The rows are grouped in 3 different ways at once. Each group adds its own fixed numbers to the row, and there is some noise. The rows also spread widely along 12 directions, which tell nothing about the answers.
In the rows, zero is written as 128.
Known rows, each followed by its group in each grouping:
[171 149 132 161 136  68 112 144 133 205  95 107  61  91 122 137 155 162
 163 138 105 118 207  85 145  82 133 120 158 144 118 128 164 106 187 121
 132 133 121 118  84]	J122 J181 J407
[170  99  83 149 133 127 156 148 168  98 138 116 122  69 114 170 124  96
 164 125 147 114  91 103  93 143 115 153 130 114 129 120 152  64  83 145
 128 142 163  87 117]	J400 J984 J825
[166  93 123 115 108 139 171  90 142 152 123 132 139 157  68 101 141 119
 118 148 135  84  96  76 125 110 113 171 142 132  66 150 146  93  87 171
 133 176 119 166 106]	J242 J938 J199
[135 134 103 159 152 108  88 128 133 155 156  78 131 112 157 161 165 153
 181  97  97 146 185 142 126 121 123 156 136 152 142 131 116 129 146 100
 104 161 154 152 105]	J400 J460 J838
[185 145 100 105 134 114  84 127 128 133 140  81 151 166 189 161 108 136
 169 129 128 134 114 178 138 114 145 113 133 133 127 102 126 132 134 131
 113 124 200 176 148]	J395 J938 J313
[164 103 138 173 147 149 137 141 158 168  88  90 142  92 139 175 129 158
 193 154 133 140 108 117 182 117 108 109 151 110  92 113 146 111 145 139
 100 101 181 134  94]	J960 J181 J313
[117 127 102 121 137 129 118 122 133 141 110 135 132 180 110 104 109 126
 123 132 116 121 136 141 132 171 117 152 129 155 161 132 113  89 107 166
 109 110 157  99 136]	J395 J387 J407
[165 137 135  92  82 156 133 110  86 183  68 159 114 214  95  69  80 161
  78 169 144  64  99  96 153 154 115 135 134 129  78 134 144 107 100 171
 138  87 202 165 120]	J122 J460 J825
[142 124  62 147 134  89 126 137 141 125 145 122 105 143  74 149 142 109
 150 106 135 111 128 111 106 142  97 185 127 126 147 141 147  95  95 139
 107 166 149 124 132]	J242 J984 J199
[ 76 129 134 164 147 153 129 131 126 148 117 113 127 137 136 133 152 159
 150 126 142 172 146 147 176 146 101  79 110 101 155 130 115 156 153  99
 114  73 137 120 119]	J684 J387 J838
[101 111 123  92 107 167 176  96 145 136 139 138 157 171  64 105 132 106
 109 131 145 114  88 128 152 131 114 135 141 116  90 146 128 119  85 175
 119 122 134 152 126]	J684 J181 J313
[116 107 141 121 147 152 104 126 118 147 116 121 165 148 135 132 120 165
 172 103 122 139  85 145 145 147 115 181 146 135  96 116  95 139  77 141
  68 128 169 196  96]	J960 J984 J407
[136 137  85 162 129  84 123 161 134 150 130 151  89 143  69 155 133 136
 167  97 130 102 127 111 121 115 112 184 143 114 111 149 146 101  86 145
 119 133 124 142 132]	J400 J460 J313
[115 163 101 101  88  86 132  79  75 178 178  91  72 132 136  88 149 123
  46 121 148 135 208 110 110 147 139  72  97 105 166 140 149 158 204 103
 160 145 153 121  97]	J960 J984 J407
[ 91 165 117 145 136  99 125 104 122 139 147 133 112 177 132 107 136 161
 121 106 128 158 166 157 143 118 120  90  93 118 166 148 109 171 149  91
 131 118 105 147 153]	J242 J460 J838
[154 147 104 154 169  59  97 176 131 131 124  97  77  68 174 185 117 175
 191 100 144 152 133 142 120  96 143 108 126 103 139 106 140 141 145 108
 107 113 156 140 114]	J242 J460 J407
[107 152 126 139 141 106 114 144  97 148  95 145  84 166 135 108  82 170
 122 126 152 135 108 150 146 146 129 117 110 106 142 131 123 139 119 129
 109  67 151 128 129]	J960 J938 J407
[117 127  93 118 110 135 142  78 137 142 159 115 140 166 109 105 141 108
  97 127 119 125 150 127 119 156 120 125 113 132 151 144 112 114 129 139
 142 150 145 121 129]	J395 J460 J407
[135  90 110 111 105 161 120 125  92 155 143 117 139  92 114 185 153 136
 162 104 160 108  87  93 131 133 114 184 176  77  59 115 154 136  77 154
 106 140 183 214  81]	J960 J460 J838
[152 144 107 165 149  93 129 170 131 176  84  97  72  99 121 153 115 169
 158 142 139 120 142 115 151 116 120 112 149 125 115 129 169 101 160 150
 111  81 169  95  95]	J400 J181 J313
[ 88 125  48 188 130 120 141 124 143 123 151 111 105 200  68 114 121 122
 136 105 141 128 121 135 122 186  72 166  72 108 174 165 110 117  84 107
 102 131 173 101 135]	J122 J181 J313
[ 89 106 111 139 132 141 146 114 133 128 152 132 125 144 106 106 130 116
 125 115 118 131 108 124 116 146 116 181 127 135 136 160 114 104  88 140
 110 138 116 118 112]	J395 J938 J313
[149  93 176 156 143 158 104 141 148 121  91 154 138  94 173 124 123 123
 171 134 111 133 117 120 140 106 138 158 130 129 124 125 116  95 106 114
 135 128  98 133 124]	J242 J938 J407
[129  95 112 150 110 160 112 106 111 114 152 106 119 119 175 125 145 108
 116 129 142 141 135 119 116 150 114 131  89  89 155 142 130 133 128  77
 154 140 151 135 121]	J242 J938 J838
[157 120 163  82  98 151 174  88 134 119 128 166 134 139 131  92 101 116
  86 159 168 125  88 124 139  88 150  52 114  88  93 120 141 123 119 142
 188 102 109 141 158]	J684 J460 J838
[127 128 137  97 116 148 118 106 122 133 145 143 152 156 130 134 147 114
 129 113 133 131 121 139 141 112 130 145 138 109 112 134 128 143 108 137
 131 140 120 186 136]	J242 J938 J199
[115 114 152 161 143 119 111 133 130 137 121 142  87  92 152 107 121 133
 138 114 109 152 160 119 119 123 141 151 111 124 155 138 121 110 129  97
 128 129  92 100 109]	J960 J181 J407
[114 132 105 104 151 128 127 129 147 102 138 117 152 131 140 145 103 126
 146 117 136 140 108 169 127 135 140 135 138 142 140 120 118 115  91 152
 105 110 150 122 144]	J400 J181 J838
[106  95 126 164 133 153 144  94 152 134 156  94 137 123 135 107 144 115
 129 125 109 151 149 121 131 147 111 151  98 134 147 152 109 114 131 103
 117 164 132 110 102]	J960 J181 J313
[140 118 129 132 142 130 182 140 183 130 111 139 145  94  83 158 122 114
 166 136 136 118  95 122 150 100 133 124 170 130  95 131 148  79 102 189
 125 113 110 103 127]	J400 J181 J313
[183 119 114 146 129  95 135 127 153 131 134 118  97  98 132 139 130 130
 171 131 130 119 135 107 113  81 131 130 127 117 110 120 151 104 116 114
 145 159 122 135 126]	J122 J181 J838
[156 105 125  87 113 137 155  98 125 102 142 110 110 128 157  80  84 120
  89 152 160 127  84 126  98 118 148  97  96 108 111 125 139 115 107 127
 151 130 159 125 126]	J684 J181 J838

New rows. What belongs after each?
[ 77 110 119 158 135 147 187  97 165 106 138 163 144 147  77 105 130 120
 123 119 143 147 105 127 138 136 105 114 103 107 147 158 107 122  93 132
 137 118  86 105 152]	J242 J460 J838
[ 65 120 146 136 108 151 124 100 136 148 173 157 147  89 120 150 211  82
 138  85 104 160 194 126 142 124 122 145 158 108 166 144 116 136 145 111
 145 150  60 133 110]	J395 J984 J407
[129 102 143 100 112 147 170  98 141 126 132 142 124 110 107  82 118  99
  90 145 126 107 121 103 117 117 144 144 134 138 112 155 145  85 114 163
 144 150 103 102 116]	J242 J181 J313
[150 154 124 105 116 112 121  93 131 128 164 124 151 176 156 132 121 124
 129 121 134 145 140 166 142 106 148  89 118 115 135 122 121 149 134 114
 146 144 126 168 172]	J960 J938 J838
[120  80 149 172 136 155 112 166 131 131 105 166 102  75 140 152 141 120
 178 113 112 134 120 100 128 118 118 188 148 106 127 132 136  86  93 127
 129 116  93 117 102]	J395 J387 J313
[101 116 137 129 133 154 162 100 124 146 132 129 145 155 103 128 129 151
 127 125 157 149  74 128 158 134 106 116 127  88  97 135 120 153  97 143
 109 107 141 170 105]	J960 J938 J199
[155  89 131 145 135 125 144 112 120 149 132  76  95  92 152 102 119 162
 135 135 129 126 109  86 103 114 133 157 109 128  79 134 135 113 125 119
 108 167 159 148  58]	J960 J181 J313
[141 124 120 172 122 129 101  96 126 187 108 116 120 172 112  98 139 144
 133 150  86 115 202 105 155 152 102 160 121 167 149 149 120  92 152 110
 120 149 153 108 119]	J960 J460 J838
[120 109 107 132 136 144 109 146 108 149 108 124 112 122 131 143 109 147
 141 126 132 119 104 124 132 156 117 173 148 126 121 127 133 107 106 158
  99  94 185 125  98]	J395 J460 J313
[ 63 129 117 148 133 148 118 155 126 137 144 142 127 102 117 166 164 110
 144  93 127 151 166 144 147 151 111 150 147 108 171 141 131 124 125 133
 119 103 114 108 123]	J400 J387 J313
[122 114 118 103 137 128 117 119 139 100 170 107 150  89 163 151 145 107
 152  91 134 148 123 147 104 115 149 148 128 113 134 123 117 143 106 117
 116 161 126 166 115]	J242 J181 J407
[159  79 117 129 140 162 134 119 172 102 137 109 165  69 128 164 127  69
 157 144 112 134 125 118 123 148 127 183 150 143 148 115 140  51  99 153
 119 166 153  78 120]	J960 J181 J199
[161 137 181 171 150 120 111 152 151 193  55 134  99 116 134 130 133 171
 182 161  99 138 177 121 197  70 125  93 154 142 111 128 149 101 182 122
 123  84 104 112 118]	J684 J181 J313
[ 72 110 122 133 116 174 137 117 115 146 132 132 134 137 106 124 151 130
 126 107 149 139 114 121 147 162 101 148 123  82 127 141 116 156  96 125
 118 105 149 156  93]	J122 J181 J407
[148 141 141 182 145  73 110 136 131 175 104 143  82 164 114 113 122 201
 178 100 109 131 133 113 137  84 117 149 109 119  95 141 108 143 114  97
 108 140  99 191 112]	J960 J460 J407
[ 56 110 138 145 139 132 162  94 157 128 165 143 133  99  97 101 158 101
 120 100 105 157 166 121 125 142 127 157 123 138 163 156 101 115 116 124
 117 158  60  90 106]	J960 J181 J407
[128 133 127 118 140 101  82 121 111 128 152 120 113 133 179 106 123 132
 132  98  98 145 155 151  96 125 145 160 114 153 159 124 102 128 129 104
 117 156 128 142 120]	J395 J984 J407
[102 101 137  90 101 179 131  93 111 131 161 107 146 116 156  99 155  89
  81 129 136 142 153 124 121 165 133 112 107 113 150 128 118 130 139 120
 153 140 147 124 107]	J684 J387 J407
[142 122 101 126 125 118 105 116 151  91 156 147 149 161 136 126 121  93
 145  97 119 128 132 154 105 130 132 163 100 128 160 131 100 111  84 115
 137 166 123 146 176]	J242 J460 J407
[135 103  95 131 186 119 165 107 162 107 146  41 146  69 160 126 106 162
 159 148 126 156 107 134 109 149 128 117 117 176 135 111 107  97 129 144
  82 149 205  81  92]	J122 J460 J838
[133 127 150  94 127 131 141  91 108 163 141  82 137 134 163  71 123 164
  94 137 118 132 132 126 117 120 141 120 121 160  92 138 120 130 151 135
 116 155 155 159  76]	J400 J984 J313
[127 110 110 145 134 133 147  98 160 130 178  66 150  71 156 153 175 103
 150 129 129 163 159 126 129 129 124  94 119 118 150 120 123 129 163 108
 142 164 145 108  98]	J122 J938 J407
[ 86 137 124  63 124 126 142 119  92 121 153 135 125 137 137 100 114 143
  84  93 157 127  96 141  97 143 152 133 123 108 112 133 118 151  85 158
 122 117 136 167 103]	J400 J387 J407
[105  99 117  86 101 166 141 105  99 125 147 151 140 164  93 108 125 121
 110 110 150 107  78 118 116 144 118 175 132 104  90 140 120 129  54 148
 122 132 148 181 123]	J684 J460 J838
[ 68 112 136 113 134 146 168 104 146  79 183 157 151 105 120 118 119 101
 116  88 133 158  97 141 109 147 137 153 109 119 150 139  93 125  70 131
 116 148  95 119 137]	J960 J460 J825
[130 144  80 114 148  76 150 161 139  86 158 119  80  80 123 162  97 119
 139 108 166 140 100 142  95 131 143 107 119 100 156 112 148 111 108 142
 119 105 159  81 142]	J684 J460 J825
[137 132 147 159 127 100 121 111 141 139 137 142 107 147 146 100 146 133
 143 111 114 140 158 124 127  85 135 118  96 115 135 150 112 136 139  85
 151 156  66 157 135]	J242 J938 J407
[149 123  99 167 116 141 161 124 170 143 131 125 142 136  83 175 151 112
 174 137 153 124 116 109 166 129  93 109 136  90 119 131 141 111 113 139
 141 121 150 130 136]	J122 J938 J825
[ 50 169 113 151 133 119 135 102 123 166 157 115 124 120 113 151 169 127
 107 119 124 181 232 155 183 161 115  62 133 117 207 140 127 152 208 113
 132  88 126  69 136]	J960 J460 J838
[137 130 138 172 113 118 130 109 125 162 111 142  93 171 136  99 136 147
 129 136 131 136 139 115 147 112 115  93  98  92 129 146 121 135 141  93
 164 105 100 140 127]	J395 J938 J407
[121  90 120 160 140 152 167 108 159 140 130  94 146 116 122 116 150 140
 152 134 134 140 110 107 133 148 101 122 103 119 118 130 107 119 117 126
 122 142 154 130  87]	J122 J387 J407
[145 126 135  71  88 159 108  92 118  98 174 153 160 124 180 149 134  65
  99 112 140 146 131 156 115 116 158 107 125  79 154 110 130 136 120 117
 187 139 126 165 172]	J395 J460 J199
[106 145  74 107 136 102 110 133 132 122 152 114 124 175 107 118 121 109
 119 108 129 131 155 160 118 171 121 143 109 144 181 133 116 111 110 141
 102 126 164 102 145]	J684 J387 J407
[147  87 175 132 129 175 157 125 159 115  85 158 143  72 154 113 108  98
 130 168 133 126 105 109 138 123 149 120 143 124 120 125 136  64 110 159
 168  97 102  72 124]	J400 J938 J407
[144 116 133 131 133 113 100 117 123 139 137 129 105 138 130  89 137 115
 121 120  95 127 165 112 103 119 122 177 110 156 153 139 123  94 124 103
 123 176 116 122 122]	J684 J984 J199
[136 110 121 111 121 128 119 161 115 130 138 141 112  73 125 173 137 108
 165 106 136 115 107 110 118 107 140 187 178 106 102 120 158 104  90 155
 118 136 129 150 108]	J122 J938 J313
[215 107 114 104 106 104 156 117 134 121 124 125  99 118 127 109  76 104
 110 166 148  89  81  96  97 106 154 133 127 120  92 124 164  65 103 163
 156 154 154 114 135]	J960 J938 J313
